The rows are grouped in 3 different ways at once. Each group adds its own fixed numbers to the row, and there is some noise. The rows also spread widely along 14 directions, which tell nothing about the answers.
In the rows, 128 means zero.
Some rows, each with its group in each grouping after it:
[ 95 160 103 136  93 180 128 142 154 134 160 117 100 216 109 136 119 149
 116 134 119 124 152 155 106  90 118 218 133] -> (2) finar bine
[190  85  79 109 121  90 104 155 169 178 156 121  90 173 116 154 170 168
 100 146 136 124 115 107  83 103 111 131 139] -> (1) Bulat Suf
[151 122 116 111 132 156 110 148 136 177 136 162 126 137 148  84 149 149
 132 143 110  97 102 147 133 115 161 138 145] -> (0) fop tufat
[148  93 124 140 117 149 141 144 128 114  66 112 143 167 139 151  65 171
 119  66 130 111 138 107 152 138  89 111  95] -> (1) Lefi bine
[119 147 119 133 121 162 107 131 142 142 143 161 123 134 124 125 117 123
 139 141 116 123 119 148 145 112 134 137 118] -> (2) Gilu Suf
[159  76 116 109 157 146  89 147 108 180  98 177 161 181 185  82  71 201
 117  84 125 117  98  95 117 160 142  90  72] -> (0) fizul Konib
[ 98 107 141 116 143 115 184 132 164 114  99 128 157 145 127 171 134 146
 125 145 200 120 113 137 139 140 114 132 161] -> (2) finar ged
[143 116 105 151  93 125 140 115 167 158 129 140 103 164  97 200 116 142
 116 161  92 194 123 137 183  88 113 124 154] -> (2) Bulat fuso
[135 136 118 166  83 118  64  80  97 165 200 101  91 103  92 172 196  71
 126 161  95 136 128 100 119 151 135 147 154] -> (2) Lefi Konib
[159  92 135 130 128 120  85  67 128 164  88 135  86 101  82 174 140 177
 115 160 108 127 103 167 119  94 118 101 127] -> (0) fizul tufat
[ 96 122 154 196 133 202  86 131 120 135 176 160 167 136 163 126 133 106
 152  77 128 126 134 106 107 193 152 167 113] -> (0) Gilu ged
[133 136  90 109 138 107 141 118 102 165 160 128 170 122 183 127 109 105
 139 167 102 182 129  55 212 154 163  96 147] -> (0) fop fuso
[132 135 146 190 156 148 129 144 161 138 116 168 133 151 142 112 145 126
 117 163  99 199  98 199 139 111 158 129 154] -> (1) Gilu Suf
[ 80 189 153 149 142 187 192 101 117  82 172 152 139 127 147 143 148  79
 126 169 138 198 163 152 101 100 157 166 112] -> (1) finar bine
[135 132 130 143 128  85 116  98 122 158 117 120 115 138 117 149 127 126
 106 173 139 160  92 158 176 135 125  97 149] -> (0) Bulat Konib
[ 50 129 155 100  80 146 109  92  92 163 127 163 159  67 124 162 116 108
 138 140 147  72  88  63 195 185 123  94 133] -> (2) finar ged
[152 135 141 171 159 102 143 113 116 102 120 107 145 147 152 152 128 109
 115 140 152 175 133 120 113 154 124 106 113] -> (1) fop Suf
[177  90 113 120 160 108 125 120 101 155 106  98 128 114 147 144 149 151
 104 136 139 114 129  99  95 132 124 105 116] -> (1) finar ged
[134 133 134  99  97 136 151 136 143  85 170 170 115 130 115 163 124 102
 135 100 184  80 129 111 103 120 100 122  92] -> (0) Lefi bine
[125 156 126 127  99 144  82 131  99 127 152 150 105 148 122 103  91 127
 108  99 101  98 119 140 103 124 115 130  90] -> (0) Bulat fuso
[150  99 157 180 134 170 122 111 114 117 112 107 118 125 107 152 166 144
 118  93 111 129 148 162  52 123 134 166 133] -> (0) fizul fuso
[142 159 138 171 120 128 119  63 116 115 126 104  92 109  89 194 128  80
 151 148 154 113 136 152 154 126 104 133 116] -> (2) fop fuso
[159 127 158 147  92 194 150 116  52 168 108 142 132  92 147 133 156 123
  88 143  89 145 133 107 112 107 143 120  90] -> (1) Gilu Konib
[131  96 104 156 140 144  39  91 109 172 140 111 127 142 139 146 117 177
 119 125  77 157 142  85  91 147 123 131 100] -> (1) Gilu tufat
[106 117 114 110 127 127 115 124 169 100 118 131 113 102  92 146 117 154
 141 111 100 109 124 162 122  97 106 124 161] -> (1) Lefi fuso
[116 157 134 100 128 113  85  78 110 119 179 192 101  97 111 133 140 128
 102 186  81 193 117 143  67  85 149  92 100] -> (0) fizul Suf
[129 100 141 162 174 105 123 148 122 108 116  99 174 170 158 116 156 142
 106 111 185 136 132 125  53 194 129 148 135] -> (2) Gilu ged
[134 124 102 126  84 152 129 155 138 124 176 116 119 140 111 115 170 117
 117 130  35 166 148 124 110 101 141 162 177] -> (2) fizul tufat
[114 161 159 161 116 150 143 121  84 155 105 140 145 125 142 113 135  84
 123 158 171  94  97 146 183 162 144 133 121] -> (2) Gilu fuso
[ 95 148 147 137 126  98  81  87  89  95  88 133 150 140 132 132  62 159
  87 137  73 198 124 128 116 147 111  76 107] -> (2) fop ged
[138  55 117 118 116 116 117 149 171 152 105 144 140 170 113 166 124 183
 133  91 148  97 100  95 118 153 104 122 145] -> (2) fizul fuso
[106 143 141 109 146 196  75 117 105 146 164 223 149 101 173  81 126 141
 133 118  94 127 123 108  60 130 170 118  75] -> (1) fop ged
[ 74 144  79  89 137 122  56  94 152 133 131  81 104 124  82 118 117 182
 138 155  95 102 146 168 111  99 111 172 163] -> (2) Gilu tufat

New rows. What belongs after each?
[141  91 147 133 180 137 185 111 159 143 126 183 165 123 155 179 166 127
 143 169 217 173 117 122 115 138 151 106 120] -> (2) Gilu Konib
[178 107 122 132  99  98  77 125  97 174 122 129  82 124  97 136 155 125
  99 140 112  70  84 128 106 131 114 105 126] -> (2) finar fuso
[183 107  90 110 121 111 100 140 141 141 156 139  96  90 107 131 143 116
 137 131  74 119 113 140 139  91 125 101 151] -> (0) Gilu fuso
[121 114 125 144 100 102  67 119  86 178  95  98 124 157 128 120 119 168
  84 131 108 100  98 105 132 162 117 124 132] -> (1) Lefi fuso
[ 97 119 123  95 109 172 111 122 113 169 119 147 160 116 153 130  92 162
 145 109 126  82 121  72 163 149 134 123 119] -> (0) fop Suf
[ 85 137  91  88 113 142  98 138 125 154 143 101 140 123 134 111 115 147
 142 122 134  66 129  90 150 142 115 153 134] -> (1) Gilu Suf
[124 155 136 132 110 137 123  84  99 105 127  79  87  96  85 176 131 119
 117 137 133  91 148 154 100  97  96 147 117] -> (0) finar Suf
[ 40 119 123 132 124  95  48  98 172 116 159 110 122 172  82 150 154 185
 110 144 116 157 123 154  43 151 116 173 189] -> (2) Lefi Konib
[160 110  99 136 157 138 158 113 100 187 112 122 169 164 187 149 108 152
 112 176 130 212 148  76 175 130 154 114 103] -> (2) Gilu Konib
[139 112 149 148 145 155 104 122 159 127 102 175 118 131 116 142 123 140
 145 103 179  70 101 176 114 135 120 127 109] -> (2) Lefi ged
[117 140 126 119 105 170  74  89 113 187 154 182 104 105 122 140 131 139
 139 149 109  96 108 118 130 113 148 134 112] -> (0) fop fuso
[ 86 134 153 140 118 175 120 157 171 106 146 170 135 120 112 116 137 121
 152  96 141  79 102 178 118 132 126 155 155] -> (0) Gilu Suf
[117 108 127 195 141 124  65 115 146 143 141 110 134 170 131 148 131 154
 117 124  93 180 126 139 112 157 140 148 158] -> (0) Lefi Suf
[155 146 150 122  88 131 161 109  78 146 100 138 117 119 120 161 131 121
  78 166 140 140 123 118 134 105 118  95  88] -> (2) Bulat Suf
[138 125 154 144 173 116 165 175 121 108  95 167 170 146 179  63 113 120
 104 130 113 172  79 169 137 148 153  71 139] -> (1) finar Konib
[150  56 104 120  99 116 118 146 176 125 168 153 131 175 115 193 126 166
 126  90 109 171 128  64 100 134 104 114 134] -> (0) fizul bine
[105  93 132 150 133 137 161 108 174 111  97  98 143 110 103 204 137 148
 155 118 135 140 140 127 154 130 106 137 186] -> (1) fop fuso
[143 145 178 172 155  96 149 113 126  99 112 181 135 134 130 140 130  77
 121 163 193 161  75 185 140 156 126  73 105] -> (2) Gilu Konib
[211  70 104 103 166 131  78 121 133 177 132 191 109  92 143 124 145 152
 140 122 111 108 101 103  88 113 147  67  80] -> (1) fizul Suf
[117 105 116  82 134 156 136 141 133 141 129 127 131 101 121 117 160 150
 135 118 131  74 129 127  82 117 133 144 151] -> (2) finar Konib
[157 116  77  95  79  74 166 125 120 104 113  25 107 162  87 195  96 130
 125 111 156  82 160  80 168 121  51 140 134] -> (2) fizul fuso
[149 149 130 162 106 125 115 139 106 111 148 112 110 155 124 121 126 104
 105 124 104 144 122 146 113 126 105 131 113] -> (1) Gilu Konib
[157 162 113 148 135 123 127 187  95  80 118 105 152 191 170  55  60 103
 113  75 127 105 133 145 139 160 106 128  85] -> (2) Gilu ged
[ 89 130 174 153  92 120 107 130  92 123  93 134 160 108 120  91 126  97
 119 115 100 102  73 138 182 201 132  90 159] -> (2) fizul tufat
[154 136 138 100 117 184 164 145 113 123 147 187 131 132 145 116 143 122
 117 122 137 117 141 117  69  96 147 136  75] -> (2) fizul Suf
[175 120  94  62 144 134 149 133  80 163  89 115 156  62 162  89 124 129
 136 144 103  91 135  87 175 118 154  78 124] -> (2) fop Suf
[181 120 164 219 147 119 125 117 109  82 118  90 119 152 121 157 144 103
 104 109 135 164 136 175  82 149 109 130 113] -> (0) Gilu tufat
[190 111 115 162 162 122 140 162 132 101 149 146 145 154 167 126 105  89
 135  96 120 159 126 116 129 152 129  91 103] -> (2) finar ged
[130 131 126 192 104 160 133 116 169 108 139 149 115 166 108 194  92 114
 143 114  87 191 140 149 170 106 113 138 134] -> (2) Lefi fuso
[176 103  95 146  94  44 106 168 170 129 187 134 105 186 112 159 128 100
 118 134 116 163  77 118 167 146  90  88 165] -> (0) Gilu Konib
[ 96 161 123 120  92 202 160 126 110 157 160 182 158 176 174 131  96 138
 108 157  98 187 155  86 156 104 157 152  89] -> (2) Lefi tufat
[108 158 142 169 105 164  78  68  76 135 150 130 115 106 111 132 132 104
 117 148  40 194 139 140 121 126 149 130 118] -> (2) fizul Konib
[152  75  70 112 128 115  58 165 178 136 169 126 107 163 101 130 142 181
 130  93  72 120 135 119  48 112 109 153 157] -> (2) Gilu fuso
[162 121 137 121 133 143 173 156 146 117 123 187 144 130 147 147 109 102
 141 120 177 113 107 122 154 127 119  89  88] -> (2) Gilu Suf
[ 72 152 136 134 153 160  77  90 131  80 133 150 135 104 109 108 102 144
 139 117  62 172 145 174  75 116 144 128 122] -> (2) fizul Suf
[175 137 118 129 143 106 124 133  99 121 161 128 120 147 137 114 176 100
  96 158 150 147 138 126  57 130 138 130 100] -> (2) Gilu bine
[122 100  63  97 152 128  72 125 137 153 124 121 148 137 151 116  66 182
 141 121  65 163 140  81 166 127 124 101 118] -> (1) Gilu bine
[214 155  97 135 145 106 154 110  67 128 106  56 101 153 136 124 130  98
  94 155 157 136 168 140 127 109 120 131  80] -> (2) Bulat bine
[107 153 135 140 129 117  68  97 116  91 175 120 106  61  83 131 177  75
 140 140 107 110 128 157  71 142 126 126 145] -> (2) Gilu Suf
[158 103 132 148 190  85 118 149 175 110 119 158 130 162 142 111 113 130
 140 121 178 111  74 183 130 157 125  90 136] -> (0) finar tufat
[106 127  92  84 117 115 186 140 168  75 151  91 137  79  98 163 133 116
 150 136  93 149 156 137 163  82 109 134 203] -> (0) Gilu fuso
[ 95 140 148 167  89 138  46 131 123  92 171 157 123 145 109 138  83 114
 128  69  98 110 108 117  95 172  90 116  95] -> (0) Gilu Suf
[154 190  97 173 132 117  72 157 124 101 171 126 105 204 143  69  74  80
 128 114 101 135 121 179 149 137 115 144  95] -> (2) Gilu ged
[175 104  89  94 140 109 139 164 163 148 154 149 111 186 134 129 138 169
 104 132 150 130 125 132  77  92 126 140 124] -> (0) Bulat fuso
[116 172 169 149  88  99 166 127 145 118 143 146 105 112  94 135 187  56
 120 189 172 102  68 207 194 126 134 127 190] -> (0) Lefi tufat
[ 93 172 127 107 114 145  85 100  94  85 149 122 117 131 112 116  89 118
 135  96 140  75 147 122  78 142 100 143  65] -> (2) fizul Suf
[163 115 120 133 122 121 102 151  62 174 126  79 140 102 146  76 175 104
 115 118 127  49 110 108 133 175 147 140 152] -> (0) Gilu fuso
[ 82 117 150 123 111 165 103 105  82 135 143 117 142 134 133 142 137 169
  93 109 116 124 145  93  35 146 125 156 110] -> (0) finar Konib
[116 132 145 149  95 159 113 111  91 156 125 122 123 136 124 150 156 165
  68 164  74 183 143 119  68  96 132 151 118] -> (1) Gilu Suf
[140  91 113 139 122 124  54 127 232 128 148 233  78 135  65 175 105 143
 169 122 105 131  66 187 149  99 100  84 136] -> (2) Gilu bine
[ 82  79 117  85 151 164 153 129 142 116  92 142 199 104 153 139 104 187
 136 107 103 170 161  79 128 138 148 109 148] -> (2) Lefi bine
[142 116  99 125 144 146  95 137 111 183 139 156 145 166 185 116  78 151
 123 124 117 132 113  65 150 149 139 100  73] -> (1) finar Suf
[101 135 140 147 124 151 131 123 130 103 157 126 139 152 129 146 136 140
 116 127 130 155 148 135  80 129 122 162 127] -> (0) Gilu tufat
[ 87 154 122  89 101  97 174 139 153 103 147 161 148 179 130 169  93 140
 102 171 172 172 120  99 142 114  97 113 114] -> (2) Gilu Suf
[148  96 146 165 167 126 167 141 159 114  81 153 163 136 143 143 109 124
 147 122 155 164  98 164 182 152 127  86 144] -> (2) Gilu Konib
[119 129 151 146 117  97 100 120  95 123  74  83 134  93 100 118 136 117
 115 132 136  77  97 156 150 170 108 105 154] -> (2) Gilu Suf
[ 73 113 102  99  80 155 154 144 149 141 149 115 147 123 110 162 134 148
 128 133  63 144 142  88 156 108 126 154 198] -> (2) finar fuso
[ 99 116 118 169 186 105  84 139 154 147 117 112 160 202 150  98 130 160
 129 137 168 140 108 157 108 186 145 164 157] -> (2) Gilu fuso
[143 130 100 130 144  92 120  94 131 123 148 109 114 104 117 158 132 112
 128 166 102 173 136 142 156 107 137 111 160] -> (0) Lefi fuso
[154  83  96 129 197 145  89 155 165 125  87 163 154 171 155  87  76 204
 129  99  80 181 130 162 100 117 143 104 114] -> (2) Gilu bine
[242 118 109 193 132 106  66 138 106 141 186 128  86  97 124 109 197  36
 131 126  67 133 114 151 117 142 156 104 140] -> (2) Lefi ged
[166 106  94 140 110 117 100 174 161 101 127  67  92 151  88 118 143 153
 108  78  66 111 142 167  75  99  89 152 169] -> (1) Bulat Suf
[ 65 133 139  93  88 156  72 118 128 137 137 190 133 130 110 126 104 171
 124 112 100  93 105 105  86 138 120 125 118] -> (2) fop fuso
[138 115  81 138 150 115 147 114 136 162 127  78 149 146 143 153 134 142
 128 184  96 217 152 117 185 117 144 138 174] -> (2) Gilu Konib
[127  89 156 161 133 136 157 140 171 132 116 184 161 125 147 163 123 106
 159 108 174 129  77 122 198 174 127  81 145] -> (1) Lefi Konib
[107 163 156 131 119 143 152 129 110 110 123 137 149 124 136 114 141 102
 120 142 150 117 123 141 119 143 139 133 132] -> (2) fop Suf
[186 157  96 137 132 109 147 120  90 126 145  79 106 162 134 116 136  93
 112 157 118 161 150 143 134 108 130 141 112] -> (2) fizul Konib
[123 130 115 164 130 122  77 133 185 124 127 192 108 231 120 140  61 191
 101 136  71 216 108 182 113  90 120 124 115] -> (2) Lefi fuso
[160 131 161 179 101 115 140 128 134 101 104 165 100 142  91 148 133 104
 101 142  81 181  93 197 134 101 121  97 141] -> (2) fizul fuso
[141 144 124 144 164  92 139 133 144  74 103 103 131  98 119 120 104  92
 147 127 138 123 112 180 174 134 105  87 142] -> (1) Gilu Suf
[137 121 104 105 150 158 173 157 111 148 110 100 171 147 172  88 148 158
 116 136 106 146 164 109 110 119 169 164 160] -> (2) fop fuso
[119 159 128 127 114 163 122 141 131 109 141 165 121 124 120 106 120 120
 117 137  82 147 129 175 115  91 133 137 125] -> (2) Gilu ged
[121 164 145 153 133 133 122  83  83 125 154 119 126  81 129 130 163  87
 104 171 101 184 142 153 118 124 158 128 138] -> (0) Bulat ged
[114 111 133 123 128 151  83 140 169 144 150 185 112 133 113 127 135 136
 160  97 180  44  79 147 103 147 106 132 113] -> (1) Gilu Konib
[130 132 129 114  93 108 176 111 118 110 152  93 115 114 101 188 175 110
 101 158 153 129 149 116 105 103 114 150 158] -> (0) Lefi fuso
[130 143 173 199  89 169 138  95  68 112 139 123 135 135 129 166 131  72
 119 107 119 160 141 107 125 167 123 130  87] -> (2) fizul Konib
[136 112 106  97 157 166 129 137 148 143 135 169 138 110 137 112 138 150
 145 138 110 139 132 147 109  95 149 128 130] -> (2) Gilu Konib
[155 118 109 152 142 113 146 152 150 110 172  98 126 150 127 124 179  99
 135 123 115 152 137 149 104 130 146 165 181] -> (0) fizul fuso
[165 164 113 155  74 131  44 175  93 164 175 184  97 196 145  64  72  97
 111  96  83  77  69 130 159 149 116 115  72] -> (0) Gilu fuso
[194 127  88 117 147  82 184 148 136 114 152  94 123 138 140 124 152  67
 146 147 163 132 127 131 192 129 136 114 152] -> (0) fizul bine
[ 94 103 111  72 145 125 153  73 124 144 141 125 157  73 130 182 160 173
 115 192  98 215 161  78 103  93 159 115 158] -> (0) fizul Suf
[154 178 124 189 149 136  74 130 123 129 169 152  96 224 147  72  96 105
 126 123 127 149 105 202 116 135 142 158  85] -> (0) fizul Konib
